There are 3 nested groupings, the coarsest first. Each group lies inside one group of the grouping before and may be the whole of it. The rows also spread widely along 12 directions, which tell nothing about the answers.
Some rows, each with its group in each grouping after it:
-.25  .07  -.02  .02  -.26  .16  -.03  .15  .04  .18  -.19  .08  -.05  -.22  -.14  -.05  -.38  .34  -.08  .17  -.07  .08  .09  .06  -.08  -.14  .35  .02  -.02  .14  -.11  .12  -.06  -.06  .10 -> zise Lok kiru
-.01  -.16  .00  .04  -.17  .12  -.02  -.23  -.12  .10  .05  -.04  .14  -.13  .33  .00  -.11  .02  -.08  -.13  .53  .27  .10  -.51  .04  -.09  -.07  .23  -.12  .02  .04  .09  -.36  .34  .16 -> zise zazit tur
.27  .15  .15  -.05  .15  -.20  .02  .01  -.15  -.10  .06  .17  -.17  -.08  .15  -.09  .14  -.09  .31  -.05  -.44  .14  .02  .10  -.05  -.05  .05  .10  -.07  -.34  .20  -.26  .43  -.12  .13 -> zise zazit Gedus
-.17  .04  -.30  .16  -.11  -.11  -.05  .45  -.01  -.02  -.23  -.12  .00  .07  -.17  .01  .06  -.03  -.14  -.04  -.12  .04  -.18  .41  .09  -.07  -.02  .11  .09  -.18  .10  .03  .20  -.19  -.20 -> tikeb sekap lufub
-.03  .00  -.12  .04  .15  -.20  .28  -.01  -.18  .05  -.11  .05  .17  .02  .04  -.04  .03  .11  .16  .02  .01  .03  -.06  .12  .05  -.03  .09  .09  -.26  -.15  .22  .11  .36  .11  .14 -> tikeb tepil kur
.12  -.06  .30  .03  .23  .15  .08  .04  .37  .14  .01  -.08  .11  -.01  -.02  -.11  .03  .12  .06  .29  .06  -.41  .03  .18  -.16  .01  .17  -.30  -.04  .13  .09  -.15  -.03  -.08  -.24 -> zise migak penor
.25  .04  .07  -.04  .02  -.11  -.20  -.08  -.20  -.01  .19  .10  .02  .15  .25  -.02  .16  -.15  .13  -.20  .02  -.09  -.04  -.48  -.04  -.04  .14  .15  -.03  -.04  .24  -.25  .04  .14  .07 -> tikeb sekap zerov
-.06  -.16  .01  .12  -.11  .04  .02  .50  .00  -.17  -.18  -.18  -.09  .04  .10  -.08  .16  -.17  -.17  -.05  -.01  .02  -.23  .35  .12  -.24  -.16  -.33  .02  -.16  .23  .01  .06  -.22  -.45 -> tikeb tepil kas
-.04  -.13  -.28  -.02  .07  .11  .19  .34  .07  .06  -.11  -.14  .29  .32  .13  .12  .08  -.28  -.34  -.15  .27  -.22  -.38  .13  -.07  .13  .06  .01  -.19  .16  .11  .06  .18  -.40  -.35 -> zise migak somup
.31  .18  -.03  -.09  -.26  .13  .01  .03  -.05  -.28  -.02  -.04  -.13  .07  .58  -.29  .38  -.43  .05  -.34  .21  .28  -.17  -.17  -.02  -.11  -.17  -.02  -.03  -.23  .14  -.33  -.22  .01  -.36 -> zise migak biz
-.01  -.01  -.23  .24  .15  -.04  .00  -.05  .17  .14  .41  .13  .18  .11  -.09  -.13  .20  -.02  .02  .13  .07  -.23  -.05  .11  .12  .08  .12  .09  -.25  .02  .18  -.32  -.17  -.02  -.30 -> zise Zusa Vuzem
.04  -.47  .29  -.16  .06  .17  -.14  -.32  -.15  -.05  .27  -.22  .07  .24  .15  .40  -.14  -.35  -.12  -.13  .22  -.22  .05  -.55  .01  .01  -.21  -.17  -.16  .41  -.11  .02  -.27  .27  .03 -> tikeb tepil kas
.25  .26  -.05  -.23  -.09  .01  .25  -.34  -.01  -.01  -.14  .31  -.20  -.12  .26  -.09  -.17  -.10  .18  -.17  -.60  .24  .03  .03  -.02  -.06  .00  .19  -.10  -.01  -.31  .11  .17  -.08  .23 -> tikeb sekap zerov
-.04  -.34  .58  -.18  -.06  .25  -.07  -.14  -.06  -.07  -.10  -.25  -.12  -.11  .13  .22  -.29  .02  .00  .05  .18  .03  .21  -.30  -.14  -.12  -.11  -.38  .05  .11  -.05  .11  -.14  .22  .11 -> zise zazit Gedus
.10  .13  -.29  -.07  -.27  -.13  -.12  .53  -.10  -.11  -.54  -.35  -.07  .23  .05  -.07  .09  -.06  -.16  -.25  .18  -.03  -.17  .13  .00  .03  -.17  .13  .33  -.14  -.06  .04  .13  .06  .10 -> tikeb tepil kas
-.02  -.09  -.14  .18  .07  .08  .17  .01  .00  .20  .14  .22  .14  -.31  .13  -.05  -.05  -.02  -.15  .10  -.14  .36  -.02  .19  .10  -.23  -.02  .29  -.30  -.09  .16  .09  .09  -.31  -.17 -> zise zazit tur
-.25  -.40  -.01  .17  .21  -.14  .06  -.07  -.22  .30  .24  .34  .14  -.17  -.27  .38  -.48  .23  -.02  .19  -.28  .03  .02  -.07  .03  -.11  .31  .15  -.28  .10  .09  .28  .33  -.13  .40 -> zise zazit tur
-.16  -.35  -.13  .27  .06  -.11  .08  -.05  -.03  .20  .03  .14  .17  -.17  -.20  .17  -.32  .26  -.15  .10  .05  .03  .03  .04  .16  -.11  -.03  .17  -.09  .01  .05  .37  .03  .10  .24 -> tikeb sekap zerov
.22  -.06  .38  -.03  -.07  .02  -.35  .11  -.17  .08  .16  -.01  -.17  -.22  .10  -.02  -.04  .01  .08  .16  -.29  .18  .17  -.26  -.07  -.35  .10  .10  .08  -.06  .15  -.14  .01  -.05  .03 -> tikeb tepil kas
-.06  -.26  -.12  .20  .03  -.16  -.01  .10  -.29  .00  .09  -.08  .21  -.05  .07  .17  .02  -.03  -.09  -.11  .27  .27  -.04  -.16  .11  -.13  -.20  .31  -.08  -.19  .31  .16  .13  .15  .07 -> tikeb sekap lufub
-.10  -.13  .09  -.11  -.14  .27  .08  .32  .08  .08  -.38  -.33  .04  -.01  .07  .08  -.17  .01  -.31  .06  .07  .02  -.03  .18  -.07  -.16  -.06  -.13  .02  .18  -.11  .28  .04  -.21  -.20 -> tikeb tepil kas
-.04  -.07  .03  .12  .03  -.10  -.08  .19  .16  .17  -.14  .05  -.08  -.18  -.35  .03  -.29  .31  .03  .28  -.22  -.20  .05  .30  -.07  -.05  .18  .02  .19  -.03  -.10  .09  .14  -.03  .24 -> zise migak penor
.40  -.21  .31  .13  -.12  .17  -.16  .18  .27  -.01  -.22  -.09  -.23  -.21  .25  -.22  .03  .01  -.18  .02  .02  -.05  -.01  .14  .04  -.27  -.25  -.26  .35  -.07  .10  .05  -.25  .00  -.14 -> tikeb tepil kas
.37  -.14  -.05  .17  .14  -.09  -.22  .32  .07  .17  .06  .10  -.02  -.05  -.05  .00  .03  -.06  -.15  .04  -.18  -.14  -.16  .09  -.09  -.09  .07  .24  .22  -.06  .21  -.13  .24  -.39  .01 -> zise migak biz
.07  .01  .02  -.06  -.11  -.26  -.37  .41  -.19  -.34  -.02  -.13  -.37  .34  -.19  .12  .16  -.39  .08  -.17  -.46  -.27  -.20  .23  .08  -.03  -.12  -.31  .24  -.17  -.03  -.32  .21  -.08  -.09 -> tikeb tepil kas
.02  .26  -.21  -.34  .04  -.05  .24  .11  -.18  .14  -.36  -.03  .18  .40  .12  .04  -.10  .01  .08  -.12  -.06  -.32  -.14  -.14  -.21  .19  .44  .03  -.22  .21  -.04  .03  .48  -.08  .17 -> tikeb tepil kur
-.40  -.13  .08  .10  -.16  -.07  -.24  .15  -.11  -.08  .07  -.35  -.04  .01  -.42  .22  -.21  .17  .04  .20  .21  -.04  .18  .02  .02  .02  -.02  .00  .06  -.01  -.16  -.02  -.24  .38  .12 -> zise migak somup

New rows. What belongs after each?
.28  -.11  .25  .07  -.13  .12  -.06  -.27  .22  .02  -.10  -.03  -.13  -.30  .27  -.19  -.11  .15  -.04  -.05  .16  .10  .19  -.15  .02  -.17  -.28  .03  .24  -.04  -.09  .12  -.44  .37  .14 -> tikeb sekap zerov
.11  .20  .00  -.14  -.15  .02  -.19  .27  -.05  .05  -.10  -.07  -.07  .18  .06  -.10  .05  -.05  .06  -.02  -.10  -.18  -.04  -.13  -.09  -.05  .25  -.03  .06  .10  .03  -.21  .04  -.02  -.07 -> tikeb tepil kas
.16  -.07  -.12  -.14  -.15  .21  .37  -.24  .03  -.06  -.13  .33  -.09  -.11  .46  -.03  -.19  -.30  -.15  -.31  -.21  .25  -.20  .05  .03  -.07  -.09  -.01  -.22  .08  -.13  .21  .07  -.28  -.02 -> zise Lok kiru
.04  -.38  .12  .01  .18  -.01  .35  -.10  -.02  .05  -.22  .23  .02  -.11  .09  .15  -.37  .17  -.02  -.06  -.05  -.09  -.06  .12  .01  -.01  .05  -.25  -.07  -.03  .09  .37  .31  -.03  .39 -> zise zazit Gedus
.00  -.18  .34  -.17  -.05  .31  -.01  .09  .17  -.01  -.15  -.11  -.06  .05  .09  .11  -.15  -.05  -.10  .03  .00  -.28  -.05  -.03  -.22  -.03  .18  -.47  .02  .27  -.02  -.05  -.02  -.23  -.20 -> zise Lok kiru
.26  -.01  -.14  .17  .02  .04  .05  .14  -.02  .18  .04  .14  .18  -.14  .42  -.19  .20  -.07  -.18  -.11  .19  .25  -.14  -.14  .01  -.18  .02  .34  -.15  -.15  .38  -.06  .07  -.24  -.14 -> zise zazit tur
.25  .20  -.21  .00  .11  .09  -.04  .04  .27  .21  .18  .03  .15  .12  .04  -.12  .17  -.13  -.07  .11  -.07  -.21  -.06  .05  -.11  .12  .16  .34  -.07  .20  -.06  -.35  -.07  -.27  -.25 -> zise migak biz
-.32  -.23  .04  .17  -.11  .17  .00  .24  .02  -.12  .04  -.25  .13  .06  .02  .03  .14  -.13  -.21  -.03  .35  .03  -.13  .13  .14  -.19  -.14  -.34  -.18  -.03  .23  .01  -.24  -.01  -.57 -> tikeb sekap zerov
.16  .07  .07  -.05  -.05  -.12  .14  .28  .05  .01  -.53  -.05  -.11  -.08  .08  -.13  -.16  .30  .09  -.01  .05  -.12  -.05  .19  -.19  .01  .14  -.09  .27  -.22  .06  .18  .34  .06  .35 -> zise migak penor
.08  .08  .14  -.10  .22  .01  .20  .00  .01  .13  -.13  -.31  .33  .05  .18  -.05  .11  .23  .12  .10  .38  -.07  .14  -.14  -.16  .04  .07  .17  -.13  .02  .19  .02  .19  .16  .00 -> tikeb sekap zerov
-.18  .07  -.08  -.16  -.35  -.13  -.20  -.06  -.37  -.23  .01  -.08  -.30  .00  -.14  .20  -.22  -.28  .10  -.13  -.47  .40  .08  -.01  .12  -.14  -.21  .18  -.05  -.08  -.42  .03  .00  .19  .23 -> tikeb tepil kas
.06  -.22  -.29  .25  -.12  .02  .02  -.05  -.13  .04  .24  .21  .13  -.14  .32  -.04  .06  -.22  -.21  -.24  .23  .38  -.13  -.20  .24  -.20  -.18  .30  -.24  -.15  .23  .03  -.21  -.02  -.10 -> zise zazit tur
.22  -.09  .22  -.17  -.01  -.13  .21  -.13  -.20  -.08  -.41  -.05  -.14  -.19  .20  .05  -.24  .12  .14  -.07  -.16  .23  .07  .02  -.07  -.12  -.20  .06  .06  -.20  -.05  .34  .36  .18  .52 -> tikeb tepil kur
-.44  .28  -.25  .01  -.24  .21  -.18  .23  .18  .14  .04  -.33  .17  .14  -.30  -.07  .02  .12  -.10  .22  .30  -.13  .13  .08  -.04  .11  .26  .15  -.14  .29  -.19  -.29  -.40  .06  -.39 -> zise Lok kiru
.13  -.07  .09  .03  .06  .05  .22  .12  .24  -.03  -.31  -.18  .07  .07  .15  -.15  .02  .18  .01  .03  .34  -.31  -.08  .22  -.10  .09  .00  -.25  .14  -.06  .08  .08  -.03  .13  -.02 -> zise migak somup
.08  -.08  -.10  .15  .10  -.13  -.03  -.19  .11  -.12  .29  -.08  .07  .18  -.05  .00  .20  -.23  .10  -.06  .18  -.21  -.08  .03  .14  .18  -.24  .03  -.09  -.06  -.04  -.29  -.19  .26  -.08 -> zise migak penor
.48  -.11  .24  -.02  .15  -.11  .16  -.33  .09  .03  -.20  .13  -.03  -.10  .37  -.11  -.10  .21  .17  -.17  .11  -.11  .06  -.21  -.06  .02  -.11  .00  .20  -.11  .10  .16  .07  .34  .48 -> tikeb sekap zerov
-.17  .05  -.12  -.19  -.07  .14  .41  -.22  .13  -.04  -.33  -.19  .08  .09  .05  .01  -.19  -.03  -.03  -.01  .06  -.03  -.01  .25  .03  .13  -.14  -.12  -.26  .19  -.40  .23  -.10  .18  -.03 -> tikeb tepil kur
.28  .33  -.20  -.04  -.17  -.06  -.12  .21  .07  .19  -.28  .17  -.18  -.12  .01  -.23  -.12  .08  -.04  .02  -.48  .04  -.04  .16  -.07  -.14  .19  .33  .16  .00  -.15  -.02  .17  -.25  .14 -> tikeb tepil kur
.22  .43  -.49  .07  -.22  -.13  .02  .19  .20  -.07  -.20  .41  -.32  .09  .05  -.41  .12  -.12  .07  -.26  -.43  -.05  -.23  .45  .13  .06  .10  .09  .11  -.22  -.15  -.28  .01  -.11  -.02 -> zise zazit Gedus
-.03  -.21  .19  -.07  -.02  .13  -.04  -.11  -.09  -.13  .20  -.28  .03  -.06  .11  .20  .00  -.28  -.03  .04  .12  .24  .07  -.11  -.04  -.09  -.28  .08  -.16  .02  -.10  -.08  -.14  .00  -.15 -> zise migak biz
-.39  .06  -.16  .06  -.36  -.05  -.03  .05  .01  -.30  -.05  -.01  -.24  .14  -.17  -.09  -.07  -.10  .15  -.12  .08  -.10  -.14  .20  .16  .02  -.01  -.44  -.03  -.11  -.21  -.13  -.32  .37  -.12 -> zise migak penor
-.06  .06  -.13  .05  .08  .09  -.10  .24  .12  .27  .06  -.15  .20  .09  -.19  .00  .04  .02  -.15  .25  -.05  -.18  .00  .14  -.06  -.05  .20  .20  -.16  .25  .01  -.12  .02  -.26  -.29 -> tikeb tepil kur
.01  -.22  -.02  -.01  .00  -.09  -.10  -.29  .01  -.28  .24  -.23  -.04  .25  -.09  .22  .08  -.37  .09  -.15  .22  -.16  -.01  -.06  .12  .25  -.42  -.03  -.01  .00  -.27  -.23  -.33  .40  .03 -> zise migak biz
.00  .06  -.25  .03  .10  -.06  .15  .31  .03  .18  -.22  .03  .32  .29  .08  -.10  .06  .17  -.09  -.11  .30  -.39  -.23  -.04  -.07  .08  .35  -.03  -.06  .06  .32  .03  .23  -.07  -.05 -> tikeb sekap zerov
.21  .28  .03  -.17  -.11  .29  .12  -.11  .07  .03  -.01  .05  -.03  -.12  .46  -.25  .12  -.21  .03  -.06  -.13  .34  .08  -.08  -.09  -.12  .01  .21  -.25  .02  -.05  -.18  -.06  -.20  -.27 -> zise zazit Gedus
.14  .02  .16  -.08  .25  -.01  -.03  -.27  .07  .17  .28  .01  .11  .05  -.04  .09  -.10  .03  .19  .22  -.09  -.27  .15  -.21  -.16  .14  .21  .16  -.16  .21  -.08  -.22  .07  .08  .17 -> zise migak penor
-.16  -.35  -.21  .17  -.26  .11  -.21  .46  -.06  -.01  -.11  -.17  .00  .06  -.04  .18  -.15  -.18  -.48  -.14  .32  .05  -.24  .01  .04  -.14  -.12  -.01  .11  .07  .05  .19  -.16  -.21  -.19 -> zise migak somup
-.10  .16  -.28  .07  -.11  .06  .24  -.03  .09  -.05  .02  .13  .11  .15  .18  -.29  .19  -.11  .04  -.10  .08  -.06  -.20  .15  .17  -.03  .12  -.18  -.37  .02  .12  -.16  -.18  .06  -.41 -> tikeb tepil kur
.01  -.08  .03  .05  -.03  .01  .01  .00  .02  -.08  -.07  -.30  .07  .00  .02  -.01  .09  -.08  -.05  .02  .20  .07  .03  .13  .09  -.04  -.32  .06  -.06  -.05  -.01  -.01  -.15  .16  -.14 -> tikeb tepil kur
.06  .08  -.08  .11  -.25  .24  -.36  -.13  .18  .31  .38  .35  -.11  -.24  -.05  -.12  -.17  -.07  -.17  .12  -.37  .10  .11  -.21  .05  -.29  .21  .31  -.09  .32  -.22  -.14  -.46  -.18  -.21 -> tikeb sekap zerov
-.11  -.03  .51  -.33  -.30  .13  -.37  .06  -.30  -.21  -.05  -.19  -.43  -.06  -.01  .27  -.32  -.19  .14  .01  -.39  .17  .14  -.31  -.22  -.21  .09  -.24  .12  .06  -.25  -.04  .01  -.02  .14 -> zise migak somup
-.08  .12  -.61  .22  .07  -.25  .21  .41  .04  .21  -.26  .15  .24  .12  -.12  -.11  -.01  .19  -.12  -.06  .09  -.13  -.25  .36  .08  .14  .22  .29  -.03  -.17  .16  .09  .33  -.16  .13 -> zise zazit tur
.12  .11  .27  -.05  -.28  .30  -.02  -.11  .21  -.14  -.15  -.12  -.27  -.36  .30  -.22  .00  -.12  .00  .02  -.07  .40  .17  .14  .01  -.24  -.31  -.05  .07  -.13  -.23  -.05  -.42  .04  -.24 -> zise zazit tur
-.15  .13  -.11  .00  -.23  .03  -.21  .00  .10  -.17  .10  -.21  -.15  .06  -.25  .02  .03  -.17  .01  .01  -.07  .03  .07  .23  .08  .09  -.20  .09  .03  .02  -.34  -.27  -.28  .10  -.15 -> zise Lok kiru
-.05  .05  -.07  -.14  -.23  -.19  -.19  .39  -.34  -.38  -.19  -.21  -.24  .34  .03  .06  .18  -.36  .09  -.31  -.11  .00  -.23  .05  .08  -.02  -.15  -.25  .11  -.24  .05  -.18  .18  .08  -.10 -> tikeb tepil kas
-.18  -.13  -.39  .21  -.27  .12  .15  .03  .11  .24  -.11  .36  .07  -.19  -.04  -.08  -.37  .22  -.27  -.06  .06  .07  -.11  .09  .11  -.09  .21  .14  -.09  .18  -.08  .29  -.16  -.07  .13 -> zise Lok kiru
.01  -.31  .08  .17  .09  .22  .46  -.21  .27  .17  -.05  .34  .14  -.31  .22  -.13  -.25  .27  -.12  .07  .11  -.04  -.09  .17  .03  -.15  .14  -.26  -.25  .09  .17  .31  -.03  -.11  -.02 -> zise Lok kiru
.32  .11  .47  -.28  .16  .07  -.01  -.13  .00  -.16  .04  -.38  .01  .18  .29  -.04  .30  -.23  .25  .03  .01  -.15  .12  -.17  -.16  .05  -.12  -.14  -.07  .02  .07  -.33  .07  .17  -.14 -> tikeb tepil kas
-.26  .07  -.35  -.01  -.18  .02  -.15  .37  .07  -.18  -.02  -.08  -.03  .46  -.20  .07  .19  -.40  -.18  -.19  -.12  -.29  -.32  .25  .13  .09  .04  -.26  -.05  .13  -.11  -.22  -.10  -.20  -.53 -> tikeb sekap zerov
.40  .04  -.03  -.14  .01  -.03  -.16  .17  -.03  -.12  -.06  .08  -.22  .19  .22  .03  .14  -.45  -.06  -.27  -.39  -.06  -.21  .04  -.08  .05  -.10  .05  .15  -.08  .02  -.26  .27  -.34  -.03 -> zise zazit Gedus
.15  -.36  .19  .14  -.07  -.01  -.43  .03  -.02  -.02  .27  .07  -.15  -.02  -.02  .15  -.02  -.19  -.13  -.10  -.06  -.09  -.03  -.29  .10  -.20  -.17  -.08  .20  .05  .12  -.11  -.23  .06  -.03 -> tikeb sekap zerov
-.21  -.24  -.21  .03  -.31  .04  -.27  .25  -.04  .08  -.08  .04  -.11  .14  -.24  .22  -.37  -.01  -.25  -.08  .10  -.23  -.18  -.15  -.02  -.01  .20  -.10  .17  .25  -.17  .08  -.23  .02  .13 -> zise migak biz
-.34  -.11  .17  .22  .03  .08  .24  -.11  .06  .08  .06  -.18  .23  -.35  -.07  -.08  -.08  .39  .06  .33  .27  .30  .28  .16  .10  -.23  -.08  .05  -.32  -.11  .12  .23  -.19  .28  -.18 -> tikeb sekap zerov
-.07  -.13  .01  .22  -.07  -.18  -.30  .09  -.24  .10  .26  .06  .01  -.30  -.23  .08  -.17  .20  .05  .15  -.02  .26  .19  -.17  .03  -.18  .08  .44  .02  -.15  .17  -.07  .04  .11  .30 -> zise Lok kiru
.15  .15  -.11  .41  -.04  -.14  -.03  .13  .16  .03  .18  .07  .02  -.33  .07  -.46  .30  .13  .13  .16  .18  .23  .05  .23  .16  -.20  -.11  .29  .01  -.44  .30  -.28  -.21  .15  -.23 -> zise migak penor
.12  .02  -.06  -.15  -.11  -.03  -.03  .17  -.09  .13  -.37  -.09  -.01  -.17  -.03  .14  -.36  .18  -.12  -.05  -.06  .16  .08  -.03  -.18  -.01  .04  .40  .20  .00  -.13  .24  .31  -.14  .46 -> zise Lok kiru
.08  -.16  .05  -.03  .33  -.09  .27  .04  -.09  .04  .04  -.06  .27  .10  .12  .16  .05  -.10  .03  .04  .07  -.12  -.14  .03  -.13  .10  .04  .09  -.25  -.05  .24  .01  .48  -.20  .01 -> zise migak penor
-.15  .01  -.25  .04  -.24  -.12  -.18  .30  -.10  .01  -.16  -.07  -.02  .25  -.15  -.05  -.04  .12  -.03  -.11  .23  -.29  -.10  -.08  .11  .01  .20  -.15  .13  .03  .04  -.05  -.15  .33  .08 -> tikeb tepil kas
.26  .30  -.18  -.16  -.21  -.02  .07  .22  -.06  .00  -.38  .05  -.10  .06  .31  -.26  .04  -.02  .03  -.21  -.15  .03  -.10  .01  -.06  -.07  .11  .13  .08  -.07  .00  -.02  .16  -.04  .09 -> tikeb tepil kas
.18  -.11  .12  -.36  -.09  .10  .16  -.22  -.11  .09  -.21  .35  -.19  .09  .22  .22  -.48  -.13  -.05  -.18  -.59  -.15  -.12  -.22  -.15  -.07  .25  -.20  -.07  .35  -.33  .30  .27  -.19  .38 -> tikeb tepil kas
.02  -.01  .34  -.04  .07  .03  .26  -.16  -.02  -.25  .13  .10  -.07  -.02  .25  -.15  .16  -.03  .38  .04  .01  -.05  -.06  .03  -.02  -.10  .12  -.52  -.26  -.23  .27  -.22  .01  .15  -.20 -> zise migak biz
.21  -.10  -.21  .14  .03  -.21  .10  -.38  .06  -.06  .18  .37  -.08  .09  .10  -.10  .03  -.15  .12  -.19  -.16  -.18  -.13  .04  .27  .08  -.12  -.06  -.16  -.03  -.07  -.08  -.16  .29  .17 -> tikeb tepil kur
.03  -.29  .26  -.09  .04  .15  .50  -.12  -.04  -.05  -.26  .05  .03  -.28  .37  .07  -.24  .07  -.03  -.02  .08  .29  -.04  .10  -.08  -.19  -.10  -.20  -.21  -.10  .12  .43  .19  -.09  .07 -> zise migak biz
.23  -.27  .05  .15  .27  -.05  .15  -.08  .10  .13  .14  .24  .15  .12  .16  -.09  .08  .14  .08  -.03  .22  -.46  -.14  -.13  -.01  .09  .22  -.25  -.09  .01  .42  -.10  .07  .06  .04 -> zise Zusa Vuzem
.43  -.18  .27  .05  .25  -.09  .09  -.16  -.05  .08  .06  .17  .04  -.31  .27  -.02  -.06  .12  .12  .02  -.11  .12  .06  -.11  -.11  -.09  -.03  .23  .02  -.14  .30  .02  .36  -.09  .32 -> zise Lok kiru
-.20  -.33  -.33  .17  .03  -.29  -.06  .31  -.21  -.02  -.09  -.02  .13  .28  -.27  .35  -.14  -.04  -.18  -.20  .11  -.21  -.27  .04  .11  .08  -.05  .04  .04  -.04  .12  .23  .29  .03  .22 -> tikeb sekap zerov
.37  .14  .05  .04  -.24  .05  .04  -.35  .20  .04  -.10  .40  -.21  -.12  .38  -.42  -.06  .20  .19  -.21  .02  -.10  .03  -.25  .06  -.11  .13  -.16  .14  -.04  .00  -.03  -.38  .41  .21 -> tikeb sekap zerov
-.31  .14  -.15  .07  -.30  .16  -.08  .29  .12  .01  -.14  -.08  .01  .18  -.09  -.18  -.03  .12  -.04  .05  .32  -.31  -.11  .04  -.01  .03  .36  -.31  -.01  .15  -.01  -.13  -.34  .13  -.27 -> zise migak somup
.32  .00  .13  -.14  -.03  .17  -.20  .53  -.09  .10  -.23  -.38  .14  .10  .39  -.05  .22  -.17  -.25  -.06  .25  .04  -.07  -.26  -.21  -.21  .00  .19  .11  .03  .34  -.10  .18  -.30  -.27 -> tikeb tepil kas
-.20  -.22  -.50  .28  -.31  -.03  -.17  .09  -.09  .09  .24  .41  -.10  -.19  -.20  .13  -.29  -.19  -.35  -.14  -.32  .33  -.19  .15  .27  -.18  -.06  .37  -.14  .05  -.18  .11  -.16  -.29  -.01 -> zise Lok kiru
-.14  -.18  -.05  .15  -.04  .12  -.05  .00  -.02  -.07  .22  -.33  .19  -.01  .07  .05  .19  -.18  -.14  .00  .48  .22  .10  -.04  .15  -.04  -.35  .15  -.22  -.07  .07  -.14  -.35  .19  -.31 -> zise zazit Gedus
